The rows come from 4 hidden closed curves, with some noise, and rows from the same curve form a group. Each curve winds through 8 dimensions. The rows are also pushed far along 5 directions, which tell nothing about the answers.
In the rows, zero is written as 128.
Known rows, each followed by its group:
[129 131  83 162 115 137 136 114  89 121 154 122 113 112 121 142 130 112
 134 111  88]
k_759
[171 147 124 183 101 169 125  97 159  96 144 133 136  64 155 172 136 115
 159 143  90]
k_759
[161 138 165 121 101 145 136 129 173  99 116 144 121  34 158 139  86 115
 120 181 128]
k_834
[ 98 173  71 112 123 125 126 127 146  88 138  89  80 123 141 144 110 152
 191 113 167]
k_733
[168  77 153 132 138 158 136  92 170 170 156 141 147  62 116 126 147 138
 104 150 100]
k_795
[104 127 116  97 168  89  94 145 176 135 111 107 153 179 113 127 128 142
 173 131 165]
k_795
[111 154  66 175 126 146 122 127 147  96 129  92 128 113 138 178 117  98
 153 108 120]
k_733
[112 114 179  96 134 115 151 143  55 151 124 143 130 181 119  76 142 134
  88 109 154]
k_795
[ 96 123 128 112 132 124 133 137 179 148 140  93 117 144 126 154 136 152
 139 138 162]
k_733
[109 100 120 159 156 112 111 138 130 169 129 123 143 175  82 134 156 120
 120 135  87]
k_759
[171 162  98 132 104 142 127 120  49  87 120 159 101 129 156 109 106 114
 148  91 125]
k_795
[128 116 142 100 156 117 108 152 149 171 100 142 152 177  91 112 163 137
 133 132 148]
k_834
[ 92 151  86 120 112 120 146 153  95 126 136 110 124 153 128 152 125 116
 147  97 149]
k_795
[152 134 198  89 137 138 135 161 180 126  84 146 138 107 143 129 118 141
  93 191 152]
k_834
[ 93 102 177 120 174 130 116 159 151 154 113 126 168 178 101 114 132 115
 118 147 120]
k_759
[ 98 115 139 121 133 119 162 132 119 158 139 127 109 115 102 112 146 150
 111 130 126]
k_795
[ 99 122  92  86 121  82 130  94 114 136 150 100 129 132 118  91 161 163
 117  90 178]
k_759
[143 177 122 139  99 174 172 124  46  80 121 147  99  76 151 105 119 106
 123  93 135]
k_733
[127 159  64 195 124 144 106 130 134  72 127 114 120 121 156 178  75  84
 184 109  91]
k_733
[106 103 117 100 120 123 152  93 115 160 167  98 113 125 121 109 162 160
  95  93 165]
k_834
[135 140 176 149 146 161 151 138 110 108 112 150 129 107 135 109 116 119
 133 134 112]
k_795
[151 114 119 210 135 157 112  91 160 104 153 125 145  76 135 158 116  99
 151 143  50]
k_759
[177 157 127 159  96 144 127 111  68  96 122 164 126 128 155 122 137 117
 146 100 111]
k_759
[154 138 159 147  76 132 144 132  24 123 123 180  98 150 150  99 109 102
 107  99 115]
k_834
[115 119 134 182 123 116 124 117 154 141 143 116 136 144 130 158 142 130
 151 120 117]
k_834
[119 132 104 142 102 129 137 121 163 108 156  90 122  90 155 184 107 122
 129 146 128]
k_795
[ 90 148  56 127  86  97 146 122  97 110 166  87  96 125 145 162 109 128
 141  95 150]
k_795
[133 136  88 129 132 147 123 132 128 123 116 123 121 126 129 138 121 113
 124 109 133]
k_733
[154 151 127 117 132 174 142  98 180  71 134 111 133   4 152 135 113 126
 138 164 128]
k_733
[ 79 155  87  95 111 119 148 134 102 107 148  99  85 137 139 120 103 138
 157  86 179]
k_759
[ 73 158 117  87 140 114 127 169 138 119 118  99 117 181 119 135 123 140
 150 134 163]
k_834
[115 173 111 167 107 104 115 170  97 108  89 151 115 185 130 146 117 104
 169 112 124]
k_733
[124 169 154 144 107 154 152 168  43  87 109 158 108 162 158 124  85  92
 144 105 123]
k_733
[107 181  67  97 157 130 110 176 152  97  88 108 141 172 124 157 119 118
 187 112 170]
k_759
[156 178  85 166  86 146 131 104  96  70 134 119  88 106 174 155 116 126
 159  98 139]
k_733
[128 152 117 145 132 161 112 176 165 110  97 128 134 141 136 178  92  87
 150 151 111]
k_759
[118 147 153 146 134 146 135 158  66 117 114 137 150 203 140 133 133 105
 136  98 129]
k_834
[155 110 125 200 110 129 110  95 131 127 146 127 130 129 151 159 126 113
 135 114 100]
k_795
[104 127  81 129  82  82 154 104  91 150 160 116  68 120 122 126 142 163
 111  97 144]
k_795
[ 94 152 144  90 127 103 134 176 115 131 111 126 139 183 129 130 123 128
 155 122 177]
k_795
[123 110 166 126 160 108 104 156 185 153 103 137 164 147  95 132 141 128
 127 184 102]
k_759
[158 115 166 147 128 171 133 107 135 105 133 126 135  88 157 130 110 113
  91 146 110]
k_834
[100 100 157  78 138 104 131 129 163 189 134 109 114 154  91 107 176 176
  95 148 169]
k_733
[ 90 122 116  73 151  85 118 122 129 128 128 114 130 142 111  77 124 148
 129 118 161]
k_759
[103 118 134 173 142 114 122 118 182 142 135 103 147 120 112 154 155 133
 143 143 118]
k_733
[154 138 121 144 105 133 149 110  88 118 135 152 132 100 146 124 135 128
 133  97 129]
k_759
[ 74 173  96 112 118 111 127 173  62 109 121 121 101 221 127 123 108 116
 179  81 155]
k_834
[115 140 111 138 109 133 139 131  77 129 148 138 118 136 119 121 130 113
 158  99 117]
k_834
[ 92 162 139  54 155 144 148 193 150  99  95 114 143 127 134 134  85 116
 138 157 173]
k_795
[139 171 125 109 111 123 141 156  61 104 126 155 122 169 144 128 119 133
 180 109 137]
k_733
[110 147  89 145 136 104  74 169 135 123  83 118 141 214 118 151 114  84
 152 114 144]
k_834
[110 119 101 154  84 114 148  96  49 123 174 119  78 124 140 112 109 121
 108  86 114]
k_795
[ 96 122 139  93 152 120 129 113 164 121 144  99 135 109 123 103 127 152
 141 134 157]
k_759
[125 157 140  54 128 109 117 151 115 110  96 129 129 157 138  91 116 134
 141 121 204]
k_834
[198  97 157 143 145 168 108  97 207 137 113 141 162  63 137 144 145 128
  93 170 106]
k_759
[167 131 150  76 114 125 162  95  94 110 147 147 128  71 158  90 129 166
 122 116 166]
k_733
[ 97 120 161  96 162 120 118 144 195 143 115  88 157 153 119 135 147 144
 121 153 178]
k_795
[ 93 136 116  75 138  87 138 140 106 140 110 122 102 174 124  87 126 161
 130  91 201]
k_733
[149 113 125 207 118 144 118 127 149 148 124 138 142 138 130 179 139 103
 124 126  87]
k_834
[147 164 175  60 130 153 146 160 166 102 113 134 137  99 150 139 119 153
 157 177 171]
k_733
[148 132 109 108 121 124 106 113 179 123 119 108 134  87 130 138 137 129
 125 148 160]
k_834
[132 139 145 155 160 138 114 187 147 127  75 145 172 178 131 165 110  89
 141 139 116]
k_759
[125 111 146 153 124 115 144 103 124 136 140 126 104 107 129 115 133 150
 105 128 118]
k_795
[ 91 159 114 103 127 102 134 152 152 115 119 106 126 147 136 145 121 146
 171 117 182]
k_834

New rows, each followed by its group:
[122 130 164 114 134 129 150 130 106 152 112 141 122 127 103  88 170 147
 102 124 151]
k_733
[114  90  92 143 121  99 112 105 103 188 148 131 124 168  78 108 179 135
  99 100 102]
k_759
[144 137 142 148 122 149 125 154  95 101 120 156 120 136 145 134  74  90
 139 141  84]
k_795
[182 150 114  97 115 161 138 100 137  82 137 138 127  29 156 123 112 133
 137 148 125]
k_733
[113 124  88 142 127 116 140 108  81 130 164 124 108 119 110 113 131 134
 153  98 102]
k_795
[151 140 163 166 122 141 107 138 127 121 106 149 124 160 136 136 128 116
 149 140 112]
k_795
[112 101 163 145 121 128 123 121 135 163 148 125 121 156 113 124 144 130
 119 134 116]
k_834
[154  94 146 136 126 109 130  85  84 140 145 147 127 122 132  85 136 141
  96 107 117]
k_733
[140 157 187 114 123 137 135 175 126  93  91 153 167 126 156 138  99 101
 126 166 131]
k_759
[156 140 150 163 115 133  97 129 114 105 108 141 137 160 149 133 116  99
 144 126 126]
k_834
[121 130 117 102 117 116 147 113 178 136 137 101 115  90 135 147 152 171
 112 139 171]
k_834
[116 168  57 133 125 142 117 124 153  84 122  92 109  98 134 156 117 117
 156 119 141]
k_733
[167 151 127 138 133 173 130 130 130  95 123 134 136 111 156 155 118 120
 155 132 119]
k_733
[108 160  88 175 112 137 102 150 160  98 126 109 133 140 132 186 113  92
 176 138  97]
k_759
[155  91 125  57 132 122 132  88 112 159 153 137 106  92 110  66 142 166
  94 127 145]
k_795
[148 147 149 134 147 167 134 152 140 107 109 146 151 110 129 143 122 112
 147 155 102]
k_834
[101 154 124  81 170 146 124 170 190  98  83 109 142 109 127 127  93 118
 143 151 170]
k_733
[119 130 173  98 131 121 143 169 115 140 115 136 155 163 130 135 127 123
 115 147 147]
k_795
[150 174 135 130 137 170 152 141 129  66 101 131 128  75 163 141 105 122
 142 140 137]
k_795
[133 164  80 186 100 137 116 108 114  84 148 111 100 133 155 165 120 120
 184 100 114]
k_834
[101  96  93 116 117  92 128 114  82 162 157 128  85 152 102  95 116 135
 108 100 114]
k_795
[116  95 126 128 125 111 105 128 142 167 126 127 123 159 103 120 135 121
  87 135 114]
k_759
[116 142 157  75 122 129 173 149 106 141 109 142 101 110 124  94 139 160
  99 127 176]
k_795
[175 108 144 219 103 174 152  92  73 129 152 158 119 109 156 148 130 108
  94 100  61]
k_834
[109 185 114 195 108 148 143 163 124  74 110 122 107 122 156 186  92  95
 172 132 103]
k_795
[150 129 115 171 137 163 124  98 143  99 143 127 129  76 142 137 110 113
 164 123  96]
k_795
[152 165 150 142 137 157 160 152  30  94  93 171 130 147 141  96 127 112
 124  97 117]
k_795
[158 100 116 181 127 134 131  89  68 141 156 149 148 118 119 114 151 114
 114  96  71]
k_733
[163 114 175 107 142 133 129 122 130 136 110 160 181 107 127 100 151 128
  97 143 124]
k_759
[178 102 154  88 113 149 152  95 135 143 160 141 141  50 143 122 140 148
 102 149 134]
k_795
[133 149 164  79 148 135 165 172 108 117  97 154 137 114 131 111 113 139
 117 155 140]
k_795
[138 140 142  37 121 130 172 162  76 130 109 160 131  97 130  90 114 134
  89 131 168]
k_759
[140 131 152 129 116 159 159 123  62 129 141 140 134 143 145 119 144 125
 107  94 135]
k_834
[ 98  96 126 153 146 122 133  89 189 152 154  94 105  81 107 123 143 157
 118 135 124]
k_795
[130 103 132  70 143 136 134  87 157 128 156  97 119  70 127  93 134 159
  96 141 160]
k_795
[154  96 198 185 130 127 103 137 142 160 120 158 160 166 115 145 147 110
 108 174  65]
k_733
[131 150  98  99 118 108 131 109 108 100 131 127  99  97 138  96 112 147
 150 110 157]
k_834
[116 139  89 110 152 112 120 142 100 131 123 122 140 182 113 123 141 135
 157  97 142]
k_733
[133 124 113  93 120 136 126  87 161 100 154 101  91  59 148 107  96 146
 128 137 154]
k_795
[100 157 107 144 180 123 108 173 143  97  91 122 152 171 117 143 101 105
 189 131 113]
k_795
[128 116 116 170 149 119  82 147 150 154 102 137 162 192  94 149 153 103
 133 135  85]
k_759
[112 156 103  82 161 113  94 154 169 103  88 103 163 167 123 131 132 127
 148 135 171]
k_759
[165 132 147 131 125 149 141 125 121  97 139 155 136  72 154 133  88 119
 149 154  92]
k_795
[ 94 150 130 129 139 124 152 164  88 122 120 139 123 151 112 121 120 123
 152 123 117]
k_795
[145  93 170 110 123 160 136 110 212 161 145 111 136  52 116 146 152 142
  80 191 126]
k_834
[122 152 174  75 137 114 162 147 109 120 109 148 139 109 127  86 139 155
 143 135 173]
k_733
[125 107 167 170 148 146 122 137 134 156 126 126 159 186 123 152 157 117
 113 125 110]
k_834
[111  97 159  70 170  77 112 130 148 158 109 127 150 167 106  76 137 162
 106 136 168]
k_733
[ 78  88 131  80 134  64 109 132 164 206 127 118 118 188  70  95 174 169
 103 133 159]
k_759
[152 157 103 192  79 139 122 134 108  99 118 138 101 135 166 179 103  97
 135 114 110]
k_834
[ 77 130 100 164 132 106 112 144 120 145 137  99 111 212 104 151 144 126
 143 111 113]
k_834
[137  88 167 151 141 128  85 117 183 161 115 116 146 167 122 135 143 119
  96 149 131]
k_834
[156 117 142 151 121 133 156 109  66 138 147 151 124 114 123 114 155 140
 102 124  91]
k_795
[ 80 154 100 124 109  88 113 182  70 133 105 140 114 212 108 121 106  91
 161  98 141]
k_834
[179 111 189 185 121 140 138 112  86 147 131 170 154 146 140 129 163 130
 121 123  95]
k_733
[ 94 156  68 175 115 108 122 128 123  93 132 109 116 115 131 149 103 102
 170 106 111]
k_733
[161 142 176 135 145 163 121 169 148 113  77 165 175 117 135 140 113  89
 123 168 106]
k_733
[144 107 141 171 168 140 100 135 154 149 118 131 167 177 112 153 153 118
 142 138  91]
k_733
[178 156 149  94  86 159 177 120  93 106 126 152 114  59 168 128 136 147
  97 129 160]
k_834
[ 96  97 125 148 156 109 111 130 152 161 131 104 159 157  94 133 151 116
 117 131 119]
k_834
[114 136 123 146 140 134 141 145  71 137 114 138 147 164 112 117 150 108
 120  94 124]
k_733
